The same things were measured in two ways. Each way mixes the same 3 hidden numbers, adds some noise and spreads widely along 2 directions of its own, which tell nothing about the thing.
Some things both ways: the first way, then the second way.
-208  75  280  -39  229  -170  192  493  207  -40  -54  160  160  126
-11  148  119  187  52  -96  32  -40  -5  17  -334  246  229

-302  38  164  -330  279  73  344  437  17  -140  -90  -61  67  -19
487  69  -238  361  -133  55  192  88  128  -135  -23  530  143

-248  56  -29  -70  291  90  237  226  -124  10  68  -450  141  67
149  122  -99  27  160  62  223  11  -11  -26  -76  528  -289

-49  73  -140  221  422  -193  -91  183  -42  325  24  -452  225  81
-153  177  265  -79  61  -121  14  145  -69  300  -40  83  -240

-99  -106  320  -264  357  119  12  286  185  -322  -138  401  57  -62
-12  -27  -148  171  5  48  -89  -254  144  -56  7  -92  166

35  -191  -31  -117  53  77  113  -245  -117  -315  136  -428  43  29
123  -225  -370  -94  56  143  -87  -164  108  -109  380  -272  -88

41  -57  146  38  244  -261  -80  151  207  -29  -54  84  129  3
-131  -26  62  99  -62  -95  -125  -116  73  105  -35  -307  223

-41  -101  224  49  383  102  -110  131  103  -237  -33  230  158  66
-128  -166  32  -191  -15  -44  -189  -35  11  96  266  -520  -2

-96  -46  387  -145  102  6  144  282  247  -438  -36  336  64  72
27  -145  -130  61  6  -2  -88  -162  10  -180  -72  -215  384

-77  176  -58  205  387  -447  -29  390  143  456  -79  -214  231  42
-211  337  365  283  -52  -191  49  6  69  319  -334  257  14

86  24  -331  383  465  -260  -275  -63  -71  506  74  -606  271  31
-457  207  393  -287  187  -145  -9  29  -159  377  -64  -68  -458

-53  47  -110  505  479  -101  -251  41  -73  283  137  -391  295  199
-419  86  439  -425  77  -173  -165  184  -153  425  206  -438  -391

-217  21  384  -176  60  -9  344  418  216  -332  -8  193  51  157
207  -14  -183  269  -44  21  32  -121  85  -196  -187  199  351

Other things, the second way, with their names:
(351): 590  -22  -85  253  -328  -27  177  308  77  -9  193  278  153
(421): 61  -155  -219  48  70  57  -79  -234  -2  -246  -117  -150  384
(299): -141  -173  -129  -96  135  57  -230  -293  18  -169  15  -443  224
(451): 181  150  19  195  -140  -19  138  117  131  197  125  331  -251
(74): 131  312  244  212  -19  -117  191  219  -28  210  -254  623  -104
(478): -425  36  208  -98  221  -115  -150  -223  -71  97  -266  -219  41
(495): 70  -85  -16  -371  23  13  0  267  -67  127  428  -207  -384
(509): 52  179  85  -40  210  25  198  109  -158  0  -250  516  -192
(490): 152  -28  -83  -285  81  20  95  236  -139  -10  229  124  -282
(117): -363  49  172  -176  132  -86  -123  -100  -13  236  14  -250  -231
(396): -155  -55  59  -174  56  -39  -121  -45  16  161  179  -258  -177
(293): -156  -57  129  77  -102  -88  -190  -88  70  103  -19  -385  277
(398): 42  10  32  -6  -23  -43  5  42  27  73  90  -26  -26
(285): 102  54  55  47  -22  -96  93  147  -64  5  -115  221  95
(208): 155  14  -81  -207  42  35  104  198  -73  57  295  113  -359
(355): -128  8  -66  -95  109  32  -54  -174  72  86  130  -130  -188
(230): 59  -151  -148  -158  57  30  -67  2  -66  -166  128  -227  182
(322): -113  -102  40  -179  116  -25  -128  -20  -118  -53  -58  -257  205
(21): -17  -180  -157  -128  90  43  -95  -67  -56  -140  100  -278  148
(510): -353  -151  -17  -307  269  11  -229  -218  -118  -84  -67  -475  65
(515): -166  209  125  276  28  -36  8  -187  152  237  -186  155  -86
(295): -403  361  325  42  266  -143  44  -78  -84  276  -463  341  -227
(489): 149  73  -106  326  -15  -19  84  -85  62  -105  -308  367  311
(91): 59  -25  -44  61  -5  -32  -30  -5  -60  -157  -237  24  371
(50): -411  -173  113  -309  188  -54  -307  -142  -138  1  -54  -610  201
(484): -292  31  54  -258  224  -14  -93  -148  -44  150  92  -232  -307
(345): -7  262  31  251  101  -22  127  -133  77  114  -265  479  -110
(192): -18  -91  157  -101  -51  -121  -111  170  -108  65  81  -252  132
(411): 138  54  -46  174  -16  17  71  26  99  94  60  222  -142
(113): -66  30  202  -337  33  -101  5  269  -134  241  177  -80  -282
(79): -306  67  154  -153  149  -78  -54  -48  -64  201  -20  -124  -272
(5): 103  -23  143  251  -195  -141  -59  56  21  -41  -212  -91  509
(302): -145  -77  -200  -65  188  106  -78  -283  13  -101  70  -135  -21
(332): -73  -106  -87  -41  112  12  -99  -108  -58  -140  -61  -181  208
(446): 45  138  88  226  -40  -78  36  -8  4  56  -212  170  212
(220): 125  -47  -92  196  -74  7  -29  -67  89  -65  -45  57  239
(385): -100  105  -67  -39  196  85  53  -165  25  92  5  165  -292
(43): -51  -112  70  -223  -49  -35  -129  75  -66  54  173  -343  5
(399): -64  23  79  -152  6  -17  -24  107  -19  184  189  -87  -232
(283): -169  47  336  30  -75  -193  -95  95  -54  169  -161  -230  200
(354): 71  37  -60  -33  71  39  31  5  -25  2  -34  162  -78
(426): -33  -105  4  -17  19  -80  -116  2  -110  -160  -183  -215  466
(248): -200  -99  -129  112  83  35  -220  -438  142  -34  -32  -415  204

Some of these things the first way, each followed by its name:
-245  52  76  165  177  89  267  203  -111  -86  171  -425  157  259 => (385)
4  -159  237  47  -137  -153  169  -60  152  -397  151  -71  42  177 => (299)
-18  -127  100  -85  72  27  107  -56  -5  -291  88  -196  64  57 => (302)
-62  -49  431  -103  163  -110  77  345  309  -384  -77  493  82  34 => (426)
130  -217  142  -20  179  -14  -127  -86  141  -317  28  160  51  -40 => (510)
-187  102  137  96  415  -104  67  394  108  134  -40  -25  191  114 => (515)
-92  -20  89  153  371  69  -19  120  -1  -93  65  -119  187  133 => (396)
-245  77  68  -18  346  64  189  329  -43  -5  21  -234  163  123 => (411)
-254  112  53  3  333  30  211  357  -33  80  40  -270  163  101 => (509)
-23  -12  72  110  295  -153  -19  196  134  1  3  5  157  72 => (192)
-217  -7  62  -20  444  257  106  156  -136  -118  56  -256  171  63 => (490)
-290  194  5  91  442  -154  171  518  -3  368  -57  -302  219  93 => (74)
-322  120  84  -11  125  -47  422  385  -44  -27  82  -451  119  187 => (351)
-222  196  44  335  336  -231  74  443  57  288  63  -246  260  261 => (295)
-126  1  183  -216  91  -200  267  340  195  -111  -44  10  90  -13 => (489)
-4  -139  159  -99  82  1  74  -22  100  -328  74  -24  49  67 => (21)
-217  103  83  -32  328  -93  187  388  50  82  -43  -185  152  67 => (345)
-94  -41  268  -130  86  -191  172  248  204  -219  -51  144  77  27 => (91)
155  -150  131  181  -11  -297  -106  -157  207  -203  108  -40  95  96 => (50)
48  -1  134  -80  83  -446  58  242  276  29  -60  67  77  -43 => (5)
-173  25  146  37  383  17  61  295  25  -50  -7  -43  187  94 => (398)
